The same things were measured in two ways. Each way mixes the same 4 hidden numbers, adds some noise and spreads widely along 3 directions of its own, which tell nothing about the thing.
In the rows, 128 means zero.
Some things both ways: the first way, then the second way.
[127 117 180 145 136 165 171 132 129 131 139 159 169 127]
[106 119 129 147 107 115 124 125 140 131 143 102 110 118 122 116 119]

[118 137 126 165 110  84 177 135 136 131 159 135  83 146]
[122 117 156 132 125 109  76 116 102 123 124  74 121 122 130 156 139]

[129  89 130 190 143 140 205 168 163 111 131 172 157 125]
[ 81 132 145 111 115  84 115 114 172 166 159  85 104 134 148 144  82]

[147  84 145 152 139 187 161 150 146 109 137 154 159 122]
[141 116 160 128  91  88 127  98 110 171 110  71 161 117 110 172 124]

[160 101 219 113 114 118 177 141  96 167 127 111  85 109]
[131 106 178 146 120 145 104 120 137  83 108  97 110 126 222 210 123]

[113 106 178 203 128 120 252 141 159 125 172 169  90 147]
[123 111 160 106 119  81  73 121 123 133 125  37 128 120 151 193 138]

[138 123 198 123  89 177 159 107 110 139 180 135  92 136]
[ 99 134 171 132 118 136 100 114 114  98  82 136 148 164 173 160  98]

[125 184 102  91 139 134  88 125  82 134 120 131 173 116]
[105 131 140 188 131 174 131 103 110 114 133 159  98 113 118  72 125]

[146 161  44 131 166 123 139 145 119 106 126 132 128 121]
[ 70 141 150 136 147 129  82 111 111 141 136 126 122 148 119  82 113]

[124 180 158  95  85 149 125 108  89 144 157 141 123 123]
[120 122 155 164 133 166 101 109  86  92 109 141 107 124 144 123 132]

[132  98 196 146 130 147 176 128 126 134 151 136 115 140]
[118 121 133 139  95 111 125 132 123 109 115 100 130 122 124 141 133]

[143 140 161 106  84 115 129 118  99 149 155 106  75 127]
[132 117 171 152 123 149  92 110  92  87  83 111 135 138 158 167 135]

[113 195  91 112 130  87 124 119  94 133 139 122 119 136]
[108 133 163 165 148 170 103 101 107 107 128 146  91 127 153 111 113]

[110 126 188 141 133 110 158  90 116 133 181 102  67 180]
[109 125 188 132 115 132 109 104 113 114  81 123 164 158 183 178 117]

Other things, the second way, with their names:
k483: [111 115 133 152  72 123 166 139 185 106 123 129 121 131 171 150  99]
k396: [152 114 166 169  91 142 156  85  99 140 101 133 148 110 128 151 113]
k140: [106 123 127 152  96 121 137 130 131 121 128 123 120 126 113 104 121]
k562: [102 129 150 145 146 138  75 120 107 106 135 104 103 126 142 125 133]
k598: [107 113 108 167  80 133 156 157 176  85 141 123  99 121 143 111 122]
k37: [127 109 153 140 133 112  84 117 107 140 147  56 103 101 122 143 156]
k315: [159  93 152 131  88  92 103 128 120 123 113  34 129  99 146 213 160]
k927: [154  97 132 178 102 128 137 114 128 142 153  80  95  68 120 141 147]
k82: [124 112 132 145 105 112 125 133 152 121 156  76  87 100 148 155 126]
k666: [123 127 147 158 111 147 126 114  90 103 104 142 114 125 127 126 111]
k512: [113 129 135 145 114 119 136  99 116 155 137 127 114 115  95 108  96]
k327: [135 120 141 131  69 115 158 129 130  99  84 126 145 143 159 184  89]
k177: [129 113 143 150  86 116 148 110 142 129 123 105 124 119 147 154 108]
k867: [118 107 124 183 122 178 123 149 142  57 138 135  76 107 164 112 144]
k358: [120 125 161 173 121 171 130 100  95 109  97 163 129 131 136 111 123]
k937: [ 85 126 137 174 127 165 120 134 147  97 142 146  91 123 150  93 117]
k685: [129 120 149 142  80 124 147 124 130 103  87 125 145 134 149 169 103]
k454: [126 132 135 133 130 108  85 118  71 126 122  90 121 115  77 111 142]
k130: [121 113 128 137  72  96 147 140 150 113 107  88 141 132 140 164 129]
k383: [ 96 134 175  99  96  74 114 111 137 155  86  96 179 173 157 179  85]
k503: [100 137 184 151 171 183  72 103  85  75 103 156  96 145 188 136 101]
k176: [132 120 159 192 132 187 134  92  85 101 107 171 107 111 130 100 129]
k856: [106 116 158 151 122 150 106 129 126  69 105 130 114 140 178 149 123]
k68: [ 58 138 118 147 120 118 137 118 174 163 174 141  99 134 112  57  83]
k776: [ 69 123 118 125 103  88 128 152 214 144 177  76  87 133 154 120  96]
k766: [106 120 135 144 112 119 115 132 145 115 137  99 105 123 145 139 117]
k8: [119 130 128 160  91 140 161 114 127 116 121 152 105 122 115 113  86]
k192: [126 121 159 167 108 149 139  96 112 123 115 142 116 121 137 124 105]
k361: [ 96 133 133 122 113 109 103 134 135 105 143  98  90 132 143 139 100]
k244: [ 88 123 116 174 121 139 122 140 145 129 170 114  91 106  95  49 149]

Some of these things the first way, each followed by its name:
[142 136  91 145 133 110 174 165 127 128 114 148 131 106] => k37
[159  56 220 129  76 158 144 137 132 139 154 115  92 131] => k327
[143  70 217 153  93 123 183 151 134 147 136 132 106 124] => k315
[153 135 197  85 130 105 123 133  70 172 101  99 128 109] => k867
[161  69 225 120 167 132 150 148 110 152 102 107 141 120] => k598
[ 76 224 129 124  81  49 139  81  92 144 192 114  52 172] => k503
[127 132 210 117 119 119 164 109  97 158 155 111  83 141] => k856
[136 108 121 168 106  82 182 159 143 124 140 134  90 129] => k361
[147 141 107  99 164 117  94 153 100 126  86 122 186 108] => k244
[132  97 165 158 122  97 178 166 138 134 117 144 136 121] => k82
[138 122 132 127 149 106 136 164 116 133  91 137 180 112] => k927
[134 170 118  86 138 122  81 103  86 132 141  99 122 143] => k358
[141 154  48 145 101 120 156 155 135 107 149 152 106 114] => k454
[ 92 143 143 159 149 156 138 120 137 111 138 174 217 152] => k68
[145 144 111 105 142 122 104 135 103 127 121 112 142 125] => k192
